All groups share one centre, and each spreads out both ways along 11 directions, with some noise.
Some rows, each with its group after it:
[ 3  1 -3  3  1  6  3  8  0  5 -1  5  3 -5  0 12 -9]  Lesu
[ 1  5 -2 -3 11  7 11 -8  2  6 -6  1  1 -3 -1 -1 -2]  Zovol
[ -1 -20  -6 -20   0   9  25   7  -1 -16   0 -22 -14 -23  -1  -6  13]  Lesu
[-10   1 -15  -9 -25  18  -4  21   7 -12 -17  -3 -11   4  -7  15  -1]  Lesu
[-7  2 -4 -1  2  1 -3  3 10  1  0  6  1  1  6  7  1]  peg
[  4  11  12   4   5  -6   4  -4   1  -7   8 -13   0 -11   0  -5 -11]  pefi
[-13  -6   2   2  15   7  -6  -6   7  -1 -11  12   7 -23  10 -30  -2]  nog
[-17   2  -1  -5  21   6  11   0  13 -14  15  -2  11   9   3 -11  14]  Lesu
[  2   3  -6 -10 -15   3  -8  -9   8  -5  26  -7 -14 -12   5  -5  15]  Lesu
[-22  21 -16  25 -12  19  -4  18  12  15 -17  -4   5 -10  -4   4   0]  Gutig
[ -1 -13  23 -12  10  11  -4  -9  -8   0   3 -10  -3 -21  12  30 -10]  nog
[ -3  -6  -3  -8   9   2  -4   1  12   5  -1   6   4 -15  11   4  -1]  nog
[ -3  13   5  14 -26  13 -11 -15 -13  -6  10 -12   2   6  11   9  -5]  nog
[  2  -2 -11  16  -8  -7  27   5   0   8  -6 -22   8 -13   9  -7   5]  zizo
[ 14  -8  12  -3  13   8   0   8   0 -12  17   7  13   0   1   3 -24]  nog
[ -3  12  -5   6 -10  16  16  -8  -3 -11   8 -12 -10   8 -14  -5   8]  Zovol
[-12  18 -12 -10  -3  12  -2 -10   5  -2 -14   5  -6   5  -4  -5   5]  peg
[ 2 -6  1 10  4  9 13  6  0 -1  8  3  5 -2  9  1 -6]  peg
[  4   8  -1  19 -10 -16  23  -9  22  -1   8  -6   2   6  29 -12 -10]  zizo
[  2   8 -14 -27  12  31   2  -3   5   1 -23  14   0  -4  -4  -4 -17]  peg
[ -5  -1  -3   8  -7  -7  -5   6   0   9 -15   3   5 -10  15   5  -5]  Zovol
[-15  -7  -7  -6   2   5  16   3 -12  -9 -24  -5   7  -6   5  -5   5]  pefi
[ -6   7   0  -6   7  -9 -14   5  16  12  -3   5  -3   0   6  -4   1]  pefi
[ -1  12   3  23  -9  -9  10 -24   8   8  11 -20  -5 -11 -20  -6  15]  peg
[ -5   1 -20 -12 -10   5  15   9   3  -6 -22   2  -7   8   6   0   6]  Zovol
[ -3   9  10   3   1 -11   6   2  -3  -5 -10  -7 -16  -5 -10   0  -4]  nog
[ -6  -3   3  10  -6   9   7  11   9  -4   6   2 -20   4  -9   3   8]  zizo
[-25  -4 -17  15 -15  -1  10  13  -6 -18  -1  -2  -4   7  -7 -12  31]  peg
[  6  -5  10 -11  -1  10   1   2  -2   4 -17  -5  -9  -1   6  -1 -14]  Zovol
[ -7  -2 -11  -6  12  -2   6  -2  13   3  -6   8   9   0   1   0   7]  Gutig
[-21  23 -17   3  13  -9   6  -8  -1   6   3  12  11   0  19  -5  20]  zizo
[ -5  -1  -8  -6   7  -8  20  28   3 -17 -10 -10   5   4  -5   2  -1]  Gutig
[  0   0   5  -1   4  13   7  18 -11   2 -30  15  -6  21  11   4 -21]  Lesu
[-11   4  -2  13 -11   9   7   5 -12  -2  -4  -2  -6   8   6 -11   7]  Gutig
[  8  -3  10 -10   5 -11  18  -4   6 -12  12 -29  -6 -17   4 -17  -2]  Lesu
[ -9  10   1  12 -10  11  -9   0   9   6  -9  -9   0   4 -14   4  -3]  Zovol
[  0  -1  -5 -13   6 -10  27  14   2 -16 -11 -19  -6  -3   2 -17   4]  Zovol
[-13  -9 -12  18  -6  -4  16  17  -2   9   3  -6   3  -8  21  -2  21]  Zovol
[-10   3 -16   2   4 -10   4  -2   6   4  -7  -1  13   0  -9   5  15]  Gutig
[  0   5   5  10 -21 -14   2  10   0   0  -4 -19 -11  -8  12 -12  -3]  Zovol
[ 27   9 -11   3  12  11  15  28  -3  21   1   4  14  45  -1  -3 -14]  nog
[ 11  14  13   0   8  19  -5  -6 -14  -6  11   1   0  -1 -30   8 -15]  zizo
[  0  13  -3  -4   9   1  22  -6  -9 -13  -7  -7  -4   9 -16  -7   0]  Gutig
[ 10   8   2 -21  20  -8  -2   2 -15   3  -4   4   3  -5  -3  -6  -4]  peg
[-11   8 -11  -7   2   3  16  -5   4  -8  -3 -12   0  -7  -6  -1  14]  peg
[ -1   1  -3  -1 -15   6   4  21   6  -8 -12  -5  -8  -6  12 -10 -15]  peg
[  2 -14 -11 -14   4   9   3  -4  -9  24 -32  -4   4 -14   4  -6   5]  zizo
[ 11   3   4   3  -2   0  25  -2  -8   0   1 -37  -9 -11 -28  -1   3]  zizo
[ -3  -1  -4 -13  10  -4  -1   6   5   8  -4 -15   2 -24  -5   7   6]  Gutig
[  7   7   2  20   5  17  11  -3 -12   9   7  -1  17   7   5  -3 -11]  nog
[-8 -5 -4 -4 -3  0  0 11  4 -6 -7 -1  1  7  3  0  6]  Gutig
[ 4  0 -8 14  6  2 13 30 -2 16  6  7  7 -4 20  0 -2]  pefi
[ 16  19  -1  10 -10   3  -4  11  12   0  11  -8   5   1 -18  15 -23]  pefi
[-17   1  -4  -7  14   3   8  11  22   0 -26  -8   4 -17  -7   0  -5]  Lesu
[  9  -2  -4 -11   1  22  -4 -16   8  16  10  13 -13  -1   6   7   3]  Zovol
[ -5   1  -7   2   1   9  -3  -9  17   9  -1   2   8 -11   1   1   2]  Gutig
[ 0 -9 -3 -5  2  1  5 22  3 -9  5 -2  5 17 11  6 -1]  Lesu
[ 2  9 -4 -2  4 -6  3 -3  2 10  0  2 -6  7  0  5  3]  nog
[-10 -16  -6 -19  -1   8  -2   6  14 -14  -1   0  -2  -9   9   8   4]  nog
[  1   0  -6  -4  -2   3  10   6   3  -9   0 -11  -1   0  -8   3   1]  Lesu
[ -4   0 -16 -17  18  12  14 -12  -3  10 -17   1  15  -2   8   0   5]  zizo
[ -4  17   0   8   8   9   0 -12  19  10   4  -5   2   3 -18  -4   4]  pefi
[ 15  19  -2 -24  12 -10   8   5  12  14 -11  -5 -16 -11  -3  16 -13]  Gutig
[ -9  16 -10  -1 -20 -15   5  -2   6   8  -8 -16 -20   0   4  11  20]  nog
[ -8 -13  -7   5 -22   6  -1  16  -5  -1 -14  -2  -1  -9  21  11  -3]  Zovol
[  2  -7  -2   7  -8  -6  12  18  22  -4  21 -10 -15  32  -4   3  21]  pefi
[-13 -16  -9 -12  10   1   0  17   4 -11  -5   3   1  16 -13  11  21]  peg
[ -2  -9  -7  16 -25  21   0 -23  18  -3  14   3   3   8   6   1   2]  Gutig
[  8  -9   2 -10   0   4  12  10  -2  -4  -3  -6  -7  -5   8   3 -11]  Lesu
[-24   6  -8   4   5   2   7 -13   1   7 -20   8  -6 -14  -9  15  17]  nog
[ 10  13  -5  -3  13  16  30   1 -16   6 -10  -2   3  -3  19  -7 -18]  peg
[-13 -20  -9   2   6  18   6   2  -4  -1   0   8  10   7   8  -1  17]  Gutig
[ -5  -9  14 -12  -8 -22 -19  -2  20 -20 -14 -29  10 -19 -11   8 -15]  pefi
[ -3  23  -4   7 -14  -2   9 -10  33 -21   9 -17   4  -6  -2  -1 -17]  zizo
[ 19  19 -15   1 -12 -15  16  -2   8  19 -18 -12  -4  -6   3  -6 -13]  Zovol
[-12  -9  -7 -15  12  -8  -3  18  -7   2 -15  -1   7   1  -5   7  17]  Gutig
[  2  -1 -10  -5   0   4  -7  16   2  14 -15  13  -4   2  11  -1  -4]  pefi
[  4 -13  -7  -7 -14   1  14  11   9  -8  -6 -21  -7 -14   0   0  -1]  pefi
[  3   6  -6  -6  -7   6   1  -1   9   3 -11  -5  -5  -3  -4   6  -7]  Lesu
[ -7  -8   5  -3 -11  10   1  16  -8 -23 -29 -15   6   9 -17  -6 -14]  pefi
[-21 -23   4   9  -4 -10  -4  38  -3   3 -27 -12   5 -17  31 -11   2]  nog
[ -5   8 -15  -5   5 -17  18  11 -13   4 -15 -11  10  17  13  -5  14]  zizo
[ -4  -3 -14  -7   5  10   9  -6  19   5 -14   8   4   4  12   1  -2]  zizo
[ 8 -7 -2  7  2 -2 12 14  6  9 -3 -9  4 -2  3  7 -4]  peg
[-18  23  10  -3   7   0   5 -12  15 -21   4 -22  -6  -5 -14 -13   4]  pefi
[ 0  2  4 -9 10 15 -7  2 15  7 -3  4 -8 10 -7 -8 -2]  pefi
[  9   2   1  -8  -1 -10   0   0   0 -10   4 -16  -8 -18 -37   2   3]  Lesu
[ 3  1 -8 -5  1  7 10 -2  2  6 -9  4 -2 -2  6  2 -2]  Zovol
[-10   7 -12   5   5  10  16  -9  27 -14   8  17  18   3  32  -2 -14]  zizo
[  2  18  15 -19   6 -14   2   1   0 -20  13 -16  -3  10  12  18 -13]  peg
[-11  -6  -6 -14   4   3   3   0  30  -2  -1  -2 -15 -14   1   3   9]  zizo

New rows, each followed by its group:
[ -9  -3 -19   6   1  11  22  -9   9  17 -22   6  -2  12   4  -5  16]  zizo
[ 8 -2 -8 29  7  6 15 20 11 24 17 -7 14 -5  0 -1  3]  pefi
[ 14  -1 -15 -20   7  21  24  -3  10  12   5 -13  -1   9   1  11   4]  nog
[  9 -20  -9 -20  -3  38  11  26  13  -6  -3 -33  19   3   4  12 -18]  nog
[ -4 -16  -8  18 -10  12   9  23  12  -8   5  -4   9 -11  -3   2  -3]  peg
[-18   5  -4   5  -4  -8  -2  27  22  -4 -27 -14   4 -16  -7   5 -10]  Lesu
[ -2 -19   6   5  -6  10   4  16  19   6  12 -37  -5 -13  -2   2  12]  Zovol
[  5  -6   1 -15   8   4   6   4  -5   1   1  -7  -5  -2   0   9   3]  Gutig
[ -4  12   4   7  -9   1  15   4  -8  -3 -11 -17 -12   2  -5  -6   0]  nog
[  3   4  -2  -1  -7   0  19 -25   1  -4   1 -20  -4 -27  -3  -5   0]  pefi
[  9  11 -16  12  15  -5  10   6 -15  18  -4   1  26 -20 -24  -4   2]  peg
[ -9   1  -3  -2  -9  -9   1   7  -4  -7  -6 -17  -3  -4  -3  -6  14]  Gutig
[-10 -10  -7  -3   7   3  21  -5  24   7   5 -11   1 -15  22  11  14]  peg
[ 11   0  -7 -11  -2  -2   4  10   9  12   0  -4  -5   0   0  27  -3]  Gutig
[-10  -9   0   4   0  -5 -15  15   5   2  -1  -1  11  -4   6   3   4]  Gutig
[ -4  19   5  -3   0 -25   0 -13   7 -11  15  -1 -10   7   8  13   6]  pefi
[  6  19   1  -9  -1   1  -6   0  19   8 -12  -8   0   7  -2  19 -22]  peg
[ 14  19  -5 -16  19  -4   6 -12  -2  13  -6 -12  12 -23 -16   2 -13]  peg
[ -1   7 -18   3 -15  10 -11  -2   0  15  10  17  -3   9  11  11  14]  Lesu
[-14  14  -5   9  -5   3  -4  -3  12   0   4   5  -7  -7  -3   1   6]  zizo
[  6 -10   5  -9  -6   2   2  11   5   4 -17 -14 -10  -1  12  -2 -11]  Zovol
[ -3   8  -4  -8  -5   0   2   9   3  -5  -4   0 -11   3   5  -1  -2]  pefi
[ -1  -8   3   5 -13 -11   5  16   3  -9  -5 -20 -12  -1  -6 -11   3]  peg
[-11   0 -17   5   6   5  12  18  11  -3 -12   4  12   1  -9   1   4]  nog
[-12  -5   1  -4   8  10  10  -2  -3   1 -14   0  -5  -8   4   0   6]  nog
[ -6  15 -11  -8  16  -5   0 -22  28   9  28   0  -4 -20  -7  -8  24]  Zovol
[  1  14 -10   1  -9  10 -13  -4   9  13  -8  11   1  11  -3  15  -8]  Lesu
[ -1   4   1  10  -9   6  11   8  14 -11  13 -14 -11 -13 -17   6   1]  zizo
[ -3  -6   2 -15 -11 -17  -1  20   2 -24  -7 -10  -5   3  10  12  -5]  pefi
[ 18  -6  -6 -12  -3  16   3 -11  -6   3  28   6  -1  14   5  10   5]  Lesu
[  1 -15 -14  -8  -5   4  25   7   2  -7   2 -23  -3 -32 -11   5  16]  Lesu
[ -5 -14   3  18 -18  -6   5  15  29   0   3 -18  -7   2   4  11   4]  peg
[ -7  -8 -23 -11  -7  -2  18  -4   0   4 -18  -8 -10 -14 -16  -5  29]  Lesu
[ -9   4  10  14   3   2  -2  16 -11  -2 -16   3   3   6  -8  10 -13]  nog
[ 23 -29  -2 -28 -10 -14  16  25  -6 -12  -2 -22 -10  10   8   2   2]  Lesu
[ -5  -4 -15  12 -13   5   1  32  -7   5  -6   9   5  -4   9  20   0]  Lesu
[-10  -1 -12  11  -8  11  12   8   3  -5   0  -5   5  -2  -2   9   8]  Zovol
[  2  11   6 -12 -21  -6  13   0   3   2 -11 -44 -29  -8  -2  14   7]  nog
[ 13   7  -7   5 -15   7   5  -6  -4  14   4   2  -2   9  12  10  -6]  Lesu
[  2  -4  10  -8  -4   5  -5 -13 -11  -5 -17   4 -12  18  -2 -11  -4]  pefi
[ -9   1  -4 -14   5  -1   7  -3   1   0  -8   9 -16   4   1  13  14]  nog
[  6  -4  23 -19   0  -9 -31  21  -6  -2   0 -16 -10 -12   0   5 -11]  Gutig
[-13   5   5  33   8  -2  15  -7 -20  12  -6   3   5 -18  20 -29   6]  nog
[ -6   2   9   4  -9  -2 -13  36  -6 -16   9  -7 -15  -1 -20  11   4]  zizo
[ -1  24 -21  20 -18   4  32  17   2 -10  21  -7  -9  20  -6  14  15]  pefi
[ -6  -8  -2  -6  10   3   0   2  18  -6  -2  -2   9 -27  -3   3  -6]  nog
[ -1  16 -17  -4 -12   5 -26 -12  24  27  -2  14   0  -6   0  16   3]  Lesu
[  2   3 -17  -7 -10  -5   5  -5  12   4   2 -14  -1  -8  -5   3  13]  Lesu
[  4  15 -10   2  -1  -2   6  15   3   5   6   4   1  -8   8  12  -7]  pefi
[  6 -12 -13  -3  27 -12   9  28  19   5   2  19  16  -9   5  -6  -4]  nog
[  0  -5  -2   5  -9   0  -2  17   6   9 -20   3 -10  13   8  -5  -4]  peg
[ -8  -2  10  -5   2  18 -19  -8   7  -9  -8   7   8  -9  -4   5 -17]  nog
[ 3  1  8 -4 24 -5  5 -6  5 -3 26 -2 10 -5 -1 -7  2]  Lesu
[ -1  10  -1   5 -13  10  -7   3  -4  -3  -9   0   1   4  -6  -2 -12]  zizo
[  2  -3   6  12  -8  12   1   1 -17   8 -12  10  -1   5  14   6 -14]  Zovol
[  5   3  -9  -4 -19   0  20   6  -4 -25   7 -12 -12  -6   4  -5  -3]  Zovol
[ -2   9   6  -4  -1  -3 -12  14 -13   0  -4  -1  -7  10 -16   5   3]  zizo
[ -3  14   2  -2   1 -13  -3   5  -1  -8   3  -3  -1   6   5  -4  -1]  zizo
[-15   3 -17  -7   1   1   4  25  22  -2 -12 -12   8 -18   2   9   3]  pefi
[  8  11  -3   4   1 -19  12  17  -7   9  -2   6 -13  26   4   1   6]  nog
[ -7   0 -10  10  -3  22  25   7  19   3  -4  -4   5   0  19  16  -9]  peg
[-21  -9 -26  -8  10  18   5  -8  19   7 -15  15  11 -14  10 -25  19]  nog
[  2  -2  -8   5  -4  -5   6   9   1  16 -14  -1   0 -12  13   6  -2]  Lesu
[ -4   5  -8  11  -2 -10   6   6 -13  -3  15   3   3  14  -4  -4  20]  Lesu
[ -5  -8 -17  -1 -17  26  22 -18   9  18 -14 -18 -13 -28  10  -1  14]  Zovol
[ -2  24  -2 -16  16   0  -9 -35  28  -3   6  -5   4  14 -36  -8   5]  Lesu
[ -9  -9  -8  10 -11   1   6  25  26 -10   1   1   0  -1  11   8  -2]  zizo
[-11  15  10  22   6  10   8   6  -4 -16  24  -3   7  -4   1  -7  -5]  Lesu
[  8   1  11 -17  -7  -5   4   0   1 -14 -17 -16 -21   7 -11 -12 -12]  Lesu
[-11   3  -8  -7  12  18  18 -14 -18 -22  14   3   2 -14 -13 -16  16]  peg
[  4 -12   0 -37  -3   3 -16  14  12  -6 -18   8 -16   9   4   7  -9]  pefi
[ -2   9  -1 -18 -14  -2 -10  -5  17  23 -13 -27 -17  -9   4  23   3]  nog
[  9  14  -5 -10 -23 -14   7   8   5   4  -1 -26 -22  14   5   4   7]  nog
[  4  19 -11 -10 -18 -13  11  -1  17   0  -5 -25 -23   1  -2 -18  11]  nog
[ -9 -13  -9 -11  -2   7 -18  12  -2   2  -3  -5  12   1 -19  27  15]  Gutig
[ -8  11 -11  11 -15  15  -5   8   1  10  -6  11  -4  -3  12  13  -1]  Lesu
[ -8  -6  -2  -3   0 -14   9  -4   2  -3  -1  -5  -8  -2  14  -1  16]  pefi
[-13  -1  -1  10   7  12   8   7 -12   2 -19  -1   7   3   2 -19   1]  pefi
[ -3  22  -3 -15  11 -19  -1   1  -4   4  -4  -4   4   2   8  12   2]  peg
[ 13  -2 -11   5  -1  14  11  -4  -6  15   9   5   6 -17  -3  19  -3]  Lesu
[ -6   5   4  -3   1   5   6   1   2 -10   2   2  -7  15  10   4   0]  peg
[ -3 -22 -12 -12 -11   3  18   7   4 -11 -17 -15   5 -10  -1  13   5]  pefi
[ 15 -14  -1  11   4  14   8  11   9  13   9  -1  10   9  -8   6  -7]  pefi
[  7  11   1  -4   0  -7 -11  -2  21   5   9  -2   1  -7  -6  14 -11]  pefi
[  6  -1  -7  -9   9 -20 -10  44   8   6   8  15  10  -7  32  26 -12]  pefi
[ -9 -33 -10 -32  -2   5  13  10  -1 -19 -38 -16   9 -29   7   7  -2]  pefi
[ -3 -26 -22   3   3 -14   6  32  -3  14 -17  -3   9 -33   0 -21  20]  peg
[ -1  -4  -3  -8   7   8   9  -6   5  13  -7   3 -11  -3   0  -4   9]  zizo
[ -2  -5   3 -15  -2  18   2  -4  -1   1  -7  -8  -7   5   7  11   0]  nog
[ -5 -23  -1   3  -4  16  10  22 -24   4 -14   5  -9  -1  12 -10   7]  zizo
[-10   9  -9 -10   4   5 -13  -6  18   4  -6   7  -3   0 -13   1   8]  Lesu
[  7  -7 -15  -9   4   1  12  -2 -14   9  -8  20   8  -7  21  20  -2]  pefi
[-20  -8   4 -14  -7  -3 -15 -21   5  -3 -37  -6 -10   9  -7 -17  11]  pefi
[-16   6  -1   0  20  -8  14 -13  -6  -9  -6  27 -15  -6 -13   6  14]  nog
[-12 -12  -7  -1  -7  16  12  34  -4 -27   2   8   3  11  23   2  -7]  peg
[ -5  -4  -5  -2  -1   2  18   1   0   4  -3  -5  -7   1  27 -12   8]  Lesu
[-10   0  14 -14  14 -12   7  15  18 -32  -5 -25  -2   4  -8 -19  -6]  Lesu
